Every row belongs to one group in each of 4 separate groupings. Each group adds its own fixed numbers to the row, and there is some noise. The rows also spread widely along 14 directions, which tell nothing about the answers.
Some rows, each with its group in each grouping after it:
[ 25   0 -25  14  -9 -11   8 -11   3  19 -33 -20  -4 -16   6  -6  27 -20
 -10 -12  28 -40  21 -24   2  17  -9 -26   6  -3  -1   0 -11  -9] | J479 J135 J421 A
[-22   7   3   9   5   3 -32 -22 -15  18 -10  14  30  15  25 -11 -14  35
  -3 -50  25  30   9 -32  -7   1   1 -16   5  17  -7 -27  40  -9] | J25 J277 J934 A
[ 15  28   9   0 -40   0 -14 -24   5  -8  18  56  -9  -9  22 -24  11  15
 -16 -38 -13   6  15 -17 -19   8  -4 -29  -3  10  16  15 -23  15] | J283 J277 J768 H
[ 22  18 -11  -4 -27  -3   0   1  17 -22   1  -7   2  26 -16  -2  20  10
   3  17   5 -21   6   7 -16 -22 -25   2  -6 -16   0   8  -6  21] | J571 J826 J934 L
[-11 -11  -2   9  -6  -3   1  14  36 -13 -22  15 -18 -26   4   9 -12  12
   2 -24  -6  49 -14 -18  -1  -1  13 -22  15  22  22 -19  21  -1] | J571 J384 J872 W
[-12   1  -2   1  10  26 -25 -12  -3   3   5  -1  35   8  29 -14  -7  39
  -2 -56  23  14  -3 -17  -8  12  14  -5  14  19 -22 -36  30 -19] | J25 J135 J626 R
[ -9 -17 -15  -4   9  11  -7  11  57 -25  -9 -18 -12  -9  26  21 -21  26
 -12  19  -3  -9 -23 -20 -16  -6  11  -1  10  -2 -17 -15  19   0] | J283 J826 J111 E
[ -1  10 -14   1  -8 -12 -24   6  10  21 -13   2  40  22  19 -20 -10 -12
  17  -7  13   4  -4 -43  -3 -15  16 -27 -18  13   1  13  15  17] | J479 J384 J421 R
[  6   1 -25   0 -14   2  -5  29   3  -1 -16  11  36   9   4 -12  -4   4
  16 -17   7  39 -12   2  -3  17  -4 -14 -10  17  -4 -31   5 -17] | J479 J826 J768 E
[ -3  -4  21  -1   4 -10 -10  -4  11  25 -23  20   9 -36  21 -12 -25 -10
  -1  -5  11  25  -9 -11   8  36  26 -19   8  33  23  -7  -4  -6] | J479 J277 J626 H
[ 12  -3   9   2   7  18 -20  13  29  -1 -14 -18  -1   0   6 -26  10   7
  12 -19  -5  20  -3  -4   2   4  25 -14  11  15   6  -2   6  23] | J571 J826 J872 L
[ 10   2  -4  -3  -4   1  -7   1  20   1  -9  -8   6  10   4  -1   4   4
  -4   0   2   5   9  -3  -6  -7   3 -10   2  13  -3  -8   2   7] | J479 J826 J111 W
[ 17 -11 -11  12 -10   1   0  24  -5  -5 -20  -5  -1   7  14  12   8 -11
   5   6   5   9   0  13   3   9  -7  -5 -19   6 -16 -25   9  -9] | J571 J277 J421 E
[ 28  -7 -13  -3  23  12 -10   3  10  29 -36 -58   6  14 -16 -15  45 -22
   6 -10  14   5  37  16   7  -3   5 -12   7  17   0 -22   3  10] | J479 J384 J421 E
[ 25  15 -29 -28  17   7  -5 -12  10  31  -7  -5  30  12  20  -5   5 -10
 -26   6  18   3  17  -7 -18   4  -3 -26  -9   9  13 -17 -39  -1] | J283 J826 J872 L
[  1 -19  -4   7  13  -6  -1   2   4   8 -29  -4  -8 -16  26   8 -16  -3
  -9  10  14   7   6 -19   3  12  16 -27   1   8  -1  -8  -2  -6] | J571 J384 J421 H
[-13   5 -19  16 -17   3   8 -16 -11 -16   2  32 -29   3  -1 -12  15  30
 -17 -52 -11  47  17  -2  -9  -8  -9 -35   5   8  -4 -33   5  -2] | J571 J826 J872 E
[ -8 -23  -5   9   5  21 -13  19  15   1 -26  -8 -13  15   5 -49  29   1
  21 -27 -22  29 -10   2  11   7  31 -24  -9  20 -28 -23  18   7] | J571 J826 J934 R
[ -1   0  -4   5  -4   0   2  -6   4 -11  -8 -26  13  -2 -19 -17   0  16
   4  20   5  -3  -1   7   6  -6   6   5  13  -9   1   3  -2  19] | J479 J135 J768 E
[  0   0 -26   1  11 -15   2  -5 -24  28 -32  -8  27  12   8 -55   7 -19
   3  13   9  -7  21 -24   8  11  20 -54 -19  -6  -4  15 -38   7] | J25 J384 J626 H
[-32   2   5   2   0 -11   0   9   9   1 -17   7  31   7 -17 -26 -31  13
  25  17   6  32 -34  -5   7   5  13   1   4   7  12  -8  13   6] | J571 J826 J626 L
[-19 -15  -9   7  10  -4  10 -11   1  -4 -20 -15 -12   2  -4  -4  -9   3
 -10  30  -4   9   1  -1   8 -14  14 -11  -7  -5 -10  -7  -3  12] | J283 J384 J872 W
[  6  -3 -23  15  -9 -12  19   2   0 -10  -9  -7  -9 -13  -5   2   7 -26
   0  18   5  15  -4   0  17 -11  11 -16  -8  -9  13   1   5  19] | J571 J135 J768 L
[ -3  14 -23  -1  -7   7  -9 -31   9  45 -21 -30  48   8 -18 -48  29 -26
  20 -19  26 -34   1 -20   7  24  10  -1   3   8  -2 -13  -1  -1] | J571 J826 J421 A
[ 14   0 -31   4 -10 -22  18  14  -6   4 -31  -4  -5  13 -12 -18  15 -24
  -5  36  -7   1  10   7   1  -5 -10 -33 -26  -8   0   1 -33   9] | J479 J277 J872 E
[ 15  27   5  -8 -18  -9 -17 -41  28  46 -17   3   8  17 -11 -15  30 -32
 -13 -10   7 -23  23  -3 -15 -11  -9   6  -5  24  22   9  -4  23] | J571 J135 J111 E
[  7  -2   8  -1  -9  -8   0  -9  18  28 -28   9 -11  -8  18  -4  -1 -32
 -14  23   4 -25  -4   6  -5  21   5  -1 -17  16  -6   1 -20  -1] | J571 J826 J626 E
[ -3  -2 -24  -4 -10   9  -6  -8  40  -5   9  -5   4 -15  32   8 -10 -21
  -7  10  -3 -12 -23 -27  -3  -9  29 -11 -13   4  -2  -2  10  16] | J571 J384 J872 R
[  6  -8  -6  16 -10   8   4 -11  15 -11  -4 -32 -16 -14  -5   9  16 -10
  -3   4   6 -10   3   6  15  -3  11   8  12  -1  -5 -12  29  17] | J479 J135 J111 A
[ 14  15 -12   2 -43 -15  10  26  11 -15   2  32   4  23 -13 -10  11 -25
  12  24 -22  29  -7  11   0 -21  -4 -16 -35   0  17  12  -9  31] | J571 J135 J111 W
[ -8  -8  12  15  -3   2 -15  -1  14 -11 -12  -8 -15   6  11  -5  -2  18
   3 -14   1  -4  -1 -13  -4 -11  10  -9   9  10 -17   1  27  13] | J571 J826 J626 R
[ -9   1 -25   3  12 -20  12  -8   4  10 -11   6  11 -22   4  12 -23  -3
 -12   2  23  34   1 -24   7  -2  10 -32  10   8  26 -18   6  -3] | J479 J826 J111 L
[ -5   4 -25   3  -1 -16   0   3   2  16 -21   1  19 -12   2 -11  -7 -12
   4   0  17  28   2 -25   9  -1  11 -31  -7   4  20  -7   4   7] | J25 J826 J934 E
[ 15   6 -13  -7   1  -1  -6   0  15  24 -12 -14  10  19   5 -18  15 -31
  -4  27  -2   3  12  -1   5 -18  21 -18 -27   4   5   8 -12  32] | J25 J135 J421 W
[-11  -5  -4  10   8   3 -11 -28   5  12 -12 -20  14   9  14  15  -6  -7
  -5   2  23 -15 -10  -3   5  -2   3  18  -5   5 -19 -21  37  -7] | J283 J277 J768 L
[ -4   9  -1  23 -27 -31  -5  12 -19  -8 -18  12  24   5 -11  -5 -19  17
  19 -14  21  13  -2 -30   2  -8 -10 -18   4   3   9  13  19   7] | J479 J826 J872 R
[  3  -4 -23  16  -3  -4 -13  14 -20  -9 -11   4  16  30  41   1 -18  19
  -6   2  10   4  15 -35  -9 -14  -2 -37 -20 -11 -29   3   6   5] | J571 J826 J111 A
[ 28  -1  21   6  -4  -2  -3   2  -9  22 -29   5  -9  -2   1 -20  22  -8
  -7  -5   5   1  29   9   3  15   2 -19  -1  13   8   8 -29   9] | J283 J135 J421 W

New rows. What belongs after each?
[ 10   2 -19   3  -4  -4  -2   1  20  -1 -19 -10  -4  -2   0  -2  13  12
  -8 -17   9   1  18 -14 -10  -3  -7 -25  14   6   1 -10   1  -1] | J479 J826 J111 E
[ -8  14 -12  -1  -2 -12 -10 -12 -14  17  -6  20  36  19   7  -5 -14  12
  -5 -15  18  38  10 -17  -6  -6   0 -21  -7  14  14 -16  13  -1] | J25 J135 J111 H
[ -5  -2 -11   3  -7 -12  -1  -5  18 -13  -5  22 -13 -25  23   7 -21   3
 -13   7  -4  29  -5 -25  -3  -4  17 -34   2   5  19   2   1  12] | J571 J277 J768 H
[-10  -1 -18  -2  -8   9   9 -10  -2 -14  12  -1  15  -4  -4 -18  -3   5
   2  10  -6  22  -4   5  10   4  20 -12  -1  -3  -2 -20  -5   7] | J479 J384 J111 H
[-11   7 -30   1  -8  -8   1  -9   5  12 -12   4  29   8  10 -11 -16  -7
  -3  14  11   3 -11 -30  -3  -5   6 -19 -14  -3   6  -4  -1   8] | J571 J135 J872 A
[-21   2 -15   8  -6   1  -9 -13  20  -7  -2 -20  38 -16  -1 -21 -13  17
  16 -12  19 -13 -25 -37   6   1  24  -1  18  -4   1   4  28   8] | J25 J135 J768 R
[  5  -4  11  -4  -1  25 -10 -17   4  -1  10   9 -11 -15  14 -12  12  17
 -16 -28  -1  18   7   8  -2  13  16  -8  15  20  -4 -26  -3   3] | J571 J826 J934 R
[ 14  -6   1  -9  15  27  -9 -19  -7  -9  13 -23   2   0  11 -11  11  23
 -22  -6   0  13  26  13  -3  -8  15 -11  19   6 -10 -15 -14  16] | J479 J384 J768 R
[  6   2  26  26 -39  -7  -3  -2  14   5 -32   1 -25 -12 -26 -42  36 -21
  23 -25 -11 -11   1   4  15  19   8   1   6  15   8  17   9  23] | J479 J384 J872 A
[ 21   8  20   9  -3   4 -17  10   8   3 -10 -11   7 -12  10 -26  10  -2
  12 -18  13   3  12  -7   8  10  21 -21  14   7  15  18  -1  27] | J25 J826 J626 L
[-20   3 -22   7  -8  -2  10   0  36 -34  14   6 -11 -22   9  -3 -19  24
  -1   1  -3  16 -25 -27   0 -16  19 -23  14 -11   9  -2  18  18] | J479 J135 J626 L
[  3   7 -25  -1  12   9   1 -26  -1   8   1 -17  -8  10   5 -16  20   0
 -20 -10   2   8  25 -11  -1 -19  12 -32  -2  -5  -1 -10 -11  21] | J283 J826 J872 L
[ 11  14 -25 -16   8  -1 -14 -16   8  19  -1   0  34  -2  25   1 -14  18
 -19 -11  29   6  23 -38 -16  -7   1 -36   6   8  11  -6 -17  -2] | J479 J826 J934 W
[ 20 -17 -11   9   9  20   2  27  -7 -21   2 -15  -9   2  28  -3   5   0
  -3   9  -5  21   5  11  12   4  23 -25  -8  -6 -19 -15  -5  13] | J571 J826 J111 L
[-23   8 -30  -1  16 -18   1   2  19  -3 -13  11   9   4  -7  -8 -16  25
   0 -19   8  64   2 -34 -10 -28   5 -48  16   9  33 -17  17  11] | J571 J826 J626 L
[ -6  -7  -2   0  12 -11  -7 -11  -4  30 -25  12  -5   8  14  -3  -3 -23
 -19   3   3  32  11  -4   2 -11  15 -23 -17  25   6 -14   4   9] | J25 J384 J872 R
[ -6  11 -31   1  -7   0  10 -37 -28   7  17   1  25   5  -3   0   6   8
 -18 -20  22  10  19  -5   1  -3  -4 -15   5   4  -6 -34   1 -10] | J479 J826 J111 R
[  3  -8  28  13  -3  -3 -23  10 -25   6 -25  -8   4  47   5 -18  -1   8
  14  18  -4   3   9  18   6  -4   1   6 -24   9 -35  -1  15  13] | J479 J277 J421 H
[-12   5  -7  17 -14 -13 -13  -6   0 -20  -1   5  -6  11  22  -9 -14  25
   0   3   2 -10   4 -41  -2 -20  11 -30 -10 -17 -13  21  17  24] | J25 J277 J421 H
[  4   0  -3   5  -3   7  -9  -5  12  10  -7  -3   0  21  24   2   3 -15
  -3   7   5 -10  -8  -1   0  -7   9   3 -22   4 -20 -10  17   9] | J571 J135 J421 L
[  7  23  -8  13 -34   5   6  -3 -13 -30  21   1  18  10 -16 -34  20  12
  20 -18   1  -1   5   3   4  -7  -1 -12   3 -18   4  10  -5  26] | J571 J384 J626 L
[  4  13  11  17 -39 -10  -2   0 -11   6 -11   9  34   5  -1 -18  -4 -11
  25   1  19 -29 -12  -1   6  25  -4  10 -14   3 -12  12  -4  -5] | J571 J826 J626 W
[-19 -29  13  20  -7   5   9   6   0 -20 -15   2 -26 -29  19 -17 -18   7
   0  15 -12  -7 -26  -5  19  22  34  -7  -1  -1 -29  -1   1   3] | J479 J384 J872 R
[  4   2   4   5 -19   3  -6  -9   5   3  -8   8 -20  15   0 -16  20  -1
  -5  -6 -11   7  10  14   0  -7  -1  -5 -15   7 -16  -9   5  17] | J479 J826 J934 E
[-22  -6 -10  -6  25   0  -5 -10   2  23 -18  11  18  10  17 -12 -19  10
 -15  -3  10  35  -4 -11  -1   9  14 -20  -2  17  -4 -34   6 -12] | J25 J826 J111 L
[ -2  19 -16   1 -32 -20  15 -16  -3  -2   8  12   9  14 -11   0  -3 -20
  -3  32   5  -3   2   4   1 -21  -7  -7 -24  -5   2   6 -10  19] | J479 J826 J626 W
[ -5   1 -61  -8   3  -7   9   3   7 -15  -5  -6  18  27   4 -10   2  11
  -9  14  -1  14   1 -25 -16 -29  -3 -43 -13 -13 -13 -13 -10   3] | J571 J826 J768 R
[ -9  16 -18  -3 -12  -1   4 -12  16 -26  13  17  -9   4  -6 -19   7  31
 -11 -10  -6  22   5 -13 -10 -25  -2 -27   7 -13  14  -3  -2  22] | J25 J384 J934 L
[ -7  11 -38  -6 -24  -8   3 -18  31   1   5  11  -8  22   9  13   4 -32
  -8  24 -12   0 -14  -9  -9 -29   3 -10 -41   1  -6 -10  15  20] | J283 J826 J872 H
[ 12  -6  41  14 -11 -12 -19  16 -16 -10 -18   4   3   9   8  17 -24  20
   8  17  16  16   6   6   2  -8  -4   9  -1   7   5  15  21  18] | J571 J135 J934 H
[ 10  -7 -38  10  -6  13  -5 -10  10   5  -5  -7   0 -13  58  13   2 -23
 -22  -8  14 -31  -6 -27   0  19  15 -21 -25  -3 -30 -22   8 -16] | J25 J277 J872 A
[ -8  -9 -25  17  -2 -10   9  18 -19 -16 -16  -4   8   2   8  -8 -15  15
   3  10   3  23  -2 -16   7  -9   8 -31 -12 -16  -6  -2   0  10] | J283 J135 J872 E
[-21  -4  28   6  -8   8 -22   4   1  -5  -3  19  11  24  17 -19 -23  23
   6  12 -16  18 -18   4   0   1  14  12 -17  10 -22  -5  17  16] | J283 J277 J111 E
[-13   5 -35   2  -4 -13  19  -6   2 -18  11   5   4   6   3  10 -19   7
 -10  30   7  18 -11 -15   0 -28   3 -20 -10 -20   6  -9   3  16] | J571 J135 J421 L
[ 24 -15   1  20   7 -11   3   7 -26   2 -27 -13 -14 -25  16  -4   3   6
 -11  -5  24 -12  30 -22   8  13   7 -41  17  -2   0  15 -24   3] | J571 J826 J421 R
[  4  -7   3  12  -4   8 -14   2  11   6 -23 -30   5  23   2 -25  17 -15
  18   3   1 -21  -9   7  12   2  14  11 -14   4 -34  -1  24  10] | J479 J826 J768 L
[ 24  -5 -50   5   9  16  12 -12 -11 -18   2 -27  -7   3   1   1  41  12
 -21 -30  10  11  35  -1  -5 -18  -6 -39  13  -7  -9 -29  -6  -2] | J571 J135 J768 R
[ 14  14 -12   0 -23 -11   2  10  22 -10  -8  -1   6  -6  -4 -10   9 -10
   3   8   4  -4   5  -5  -7  -7  -2 -17  -2  -3  20  15 -11  19] | J25 J384 J626 E
[ 27   8 -17 -11  -5   3   2  23  -3 -16  -3 -20  41 -20 -27 -24   9  18
  22   0  15  35   8   4   8  15   3 -25  25   0  41  -9 -20   8] | J479 J277 J934 H
[ 18  17  -7   1 -17  -2  -6 -21  -6   1   7 -27  17  15 -15  15  15  -7
   4  -3  25  -8  22  14   0 -14 -13  10   3   7   2 -15  20  10] | J479 J826 J626 H
[  9  14 -14 -10   1   4  10 -63 -13  30   7   2  -9   2  -4 -13  28  -4
 -45 -11   9 -14  48   8  -6   0  -5 -21   5   6  -3 -19 -40   0] | J479 J826 J111 W
[ 20   4 -37  -1  -9 -18  20   1  -8   4 -17   5   1  -8  -4   5  12 -28
 -12  18   7  17  15   0   1   4  -7 -37 -16   2  22 -14 -29  -3] | J571 J277 J872 H
[ 14   5 -15   6 -11   8  -8  41  -2 -22  -5  10  29   2  14 -22  -4  25
  21 -34   5  43  -5 -16  -1  12   4 -35   3   4   7 -11  -1  -1] | J479 J384 J872 L
[ 17  -1   2  11 -21 -23   2  37  49 -24 -31 -16 -16   3 -10  27  -1 -16
  19  33   7 -19 -24   0  -6 -16 -13   8  -5  -3   7  17  28  15] | J283 J826 J626 L
[ -7  -4 -36  -5  18   0  23 -13  -4 -17   2 -34  11  -1 -16  20  -6  16
 -13  32  23   7   4   2   2 -19  -5  -6  13 -22   4 -31   0   0] | J283 J384 J421 L
[-26   7  -1   9   1 -12  -6 -23 -17   9  -7   9  18   8   1 -27 -24  15
   0  10   3  21   2 -25   7 -14  17 -24  -7  -2   5   9  -6  22] | J571 J277 J872 W
[ 11  -3 -12 -17  15   9   6 -10  15   2   3 -22 -13   1   0 -10   9  -4
 -22  33 -10  17  20  16  -1 -18  20 -25   3   2   4  -7 -31  28] | J479 J826 J626 W
[ 26  12 -23  -2 -14  10  -7  -1  -8 -12  12 -18  21   2  15 -10   9   9
  -7   6  17 -15  19 -15  -3  -4   2 -21   0 -19  -1   6 -15  19] | J25 J826 J934 A
[-29   3   9  -2  22  -3 -19 -51  13  20  -6  -1  10   5  24   5 -32  23
 -28   4  21  -9  -2 -30 -10 -18  14   5   9   3  -6   0  21  11] | J283 J135 J768 L
[-10  11 -10   2 -17 -23   0 -25  -3   5 -15  31  -5  29   5  14  -8  -1
 -25  25   1   1   5  -4 -19 -23 -29  -4 -24   0  -5  -6   4   3] | J283 J277 J768 A
[  0 -12   8  15  19  -2  -4  -9 -51   3  -5 -22   0  20  10  -5  -8  12
 -12  12  14  19  32  10  12 -19  12 -20  -2   0 -25  -7   5  19] | J479 J826 J626 R
[ 15  -8 -18  21 -24   7  13   5 -11 -22  -4 -16 -22   1   8   4  17 -11
  -5  10  -1 -14   6  11  10   2  -2  -7 -16 -12 -28 -12   3   8] | J479 J826 J872 A
[ -1  21  -1  20 -17 -35 -11 -25 -13  -6 -13  -1  14  10 -13  -3  -2  36
  -4 -24  29 -22  31 -46 -14 -28 -25 -25  25  -6  14  28  15  14] | J479 J277 J111 R
[  9   4  10  14 -18  -9  -2  16  10 -28  -8  -3  -1   1  -5  -1  -3  21
  11   0   6   0   0  -7  -1  -7  -5  -5  13  -6   5  13  11  16] | J479 J384 J111 L
[ 13  -3 -20  11  -3  -8   7  19 -14  -7 -21  -6   4  -7 -16 -29  17  13
  15 -21   7  35  21 -12   8   9   4 -50  15   0  18  -7 -15   5] | J571 J826 J421 H
[  4  -6  -2   3 -13  -7   0  15   3   3 -23  16  -2   2  11   4  -3 -12
  -2  13   1  15  -3   5  -1   4  -5  -7 -21   8  -2 -10   1  -1] | J283 J384 J934 E
[ 21 -13 -15   1  21  15 -11  37 -53 -15  -2 -21  48  24  28  -4 -19  24
   1  24  13  45  17  13   7  -1   7 -24 -16 -12 -18 -18 -15   6] | J283 J277 J768 E
[-13  12 -24 -16  -7  -3  -2   4   1  24   1  28  52  22   6 -29 -16 -11
   6  10  -5  47 -12  -8   1   5  17 -24 -27  19   6 -22 -15   2] | J479 J826 J111 W
[-18   5  -8   0 -24   2   7  -6   0 -19  11  37   8  10  -1 -12  -4  27
  -3 -10  -7  15 -16  -2 -11   2  -9  -5  -4   3 -10 -25   0  -8] | J283 J384 J421 R
[  2  -4  11  21 -28  -6   8   5 -15 -17 -16  11 -17  14 -13   1  10   2
   6   0  -6  15   6  23   5  -5 -12   1 -13   4 -11  -9   6   5] | J571 J384 J872 W
[  2  -7 -18  11  -6 -24  24   9 -14   9 -27  21 -26 -14 -16 -27  17 -25
  -8   1 -14  50  11   3  16  -4  13 -50 -10  14  24  -6 -20  15] | J479 J135 J872 R
[ -5   3   8   3  -3  24 -26 -31  -3  28   3  -1  26  11  28 -17   3  -9
  -1 -28  10  -1   2  -3   7  14  25   8 -14  21 -26 -20  16   1] | J283 J826 J768 W
[ 16  -6 -20 -17  11   3  -7   9  -3  28 -38  -1  21  26  14 -29  11  -6
  -5  13   6   0  11   2 -10  22  -3 -29 -21  13 -21 -19 -33 -19] | J479 J826 J934 H
[ 28  -6 -10  14   9   1  -3  19 -19  -2 -16 -15  -7  -9  18 -15  19 -11
   1  -9   9  24  23  -4  17   2  16 -42  -6  -5   7  -1  -4  16] | J25 J277 J934 L
[ 15   2  -2   5 -19  -3  17  17   0 -26   9  38 -29 -30  22 -18  -2   7
 -15  15 -17  13  -3  -6   0  15  10 -43  -6 -13  13  12 -45  16] | J283 J277 J421 L
[ -8   1  -6  18  -5 -21   3  -4 -21  -2  -4  18   8 -12   1  27 -18  18
  -4 -26  30  42   8 -22   3 -14  -7 -19  13  10  22 -21  33  -2] | J283 J135 J421 R
[ -1  13  -7  -1  11  -2  -8 -41 -24  37  -5 -15  31  16   2 -33  12 -28
  -7   8  17  -3  16   1  15  -2  18  -8 -16   1   0  -2  -8  19] | J25 J277 J768 L
[ -4   0 -22   1   1  -5   3  -9   6  16 -10   8   6 -16  20   9 -12 -14
 -11  -1  15  24   6 -17   1   1  11 -25  -6  11  13 -20   0   0] | J571 J384 J421 E
[  7   8 -41   2 -30 -15  34  -1  -4 -26  13  23 -12  -6 -13  15   9 -16
 -15  27 -13  35   3  18   4 -18 -12 -24 -21 -10  13 -21 -15   7] | J479 J277 J768 W
[ -3 -11   9  20  -4  -1   2 -36 -15  16 -22  -8 -18  -7  14  -6   5 -13
 -21   9  10 -29  12  -1   9   8   7   1  -3  -2 -21   3   2   5] | J571 J135 J768 A
[  4 -11 -27   1   4  -2  -2  27  17 -14 -13   8 -10   2  28 -12  -7  11
  -4   3  -9  20  -2 -32  -8 -10  17 -52  -7   1  -7   1 -10  11] | J571 J826 J421 R
[ -7   0   4   1 -11   3  -9  12  10 -20   7  13   5  -3   9 -19 -14  16
   8  10 -13  31 -15  -6   5   2  24 -17  -5   1   7  -2   5  22] | J25 J277 J421 H
[  4  -3  -5   4  -8   4   8   0 -21  12 -11   8  17 -18  16 -33  -9 -17
  -5  18   4   6  -4  -1  15  34  25 -20 -13   0   0  -2 -34   7] | J25 J826 J872 A
[  9  14 -13   2  -6  -7 -12   3   6   8  -9   6  13  23  15   3   2   0
  -1 -20  17  16  10  -8 -11 -12 -10 -20  -9  14  -2 -14  17   1] | J479 J826 J626 L
[-22  -9 -12  10 -15 -13  12   3   6 -18  -2  27  -7 -19  16  -2 -29   3
   1  24  -7  20 -28 -18   8   9  19 -20 -13  -3  -1  -8   4   2] | J571 J277 J421 H
[  2  -4  11  15  -4 -21   0  -6  -7 -10 -20  -8 -13  -9   2  17 -15  11
  -6  13  18  -1  12  -6   3  -4  -6 -11  10   1   4   5  13   4] | J479 J277 J626 H
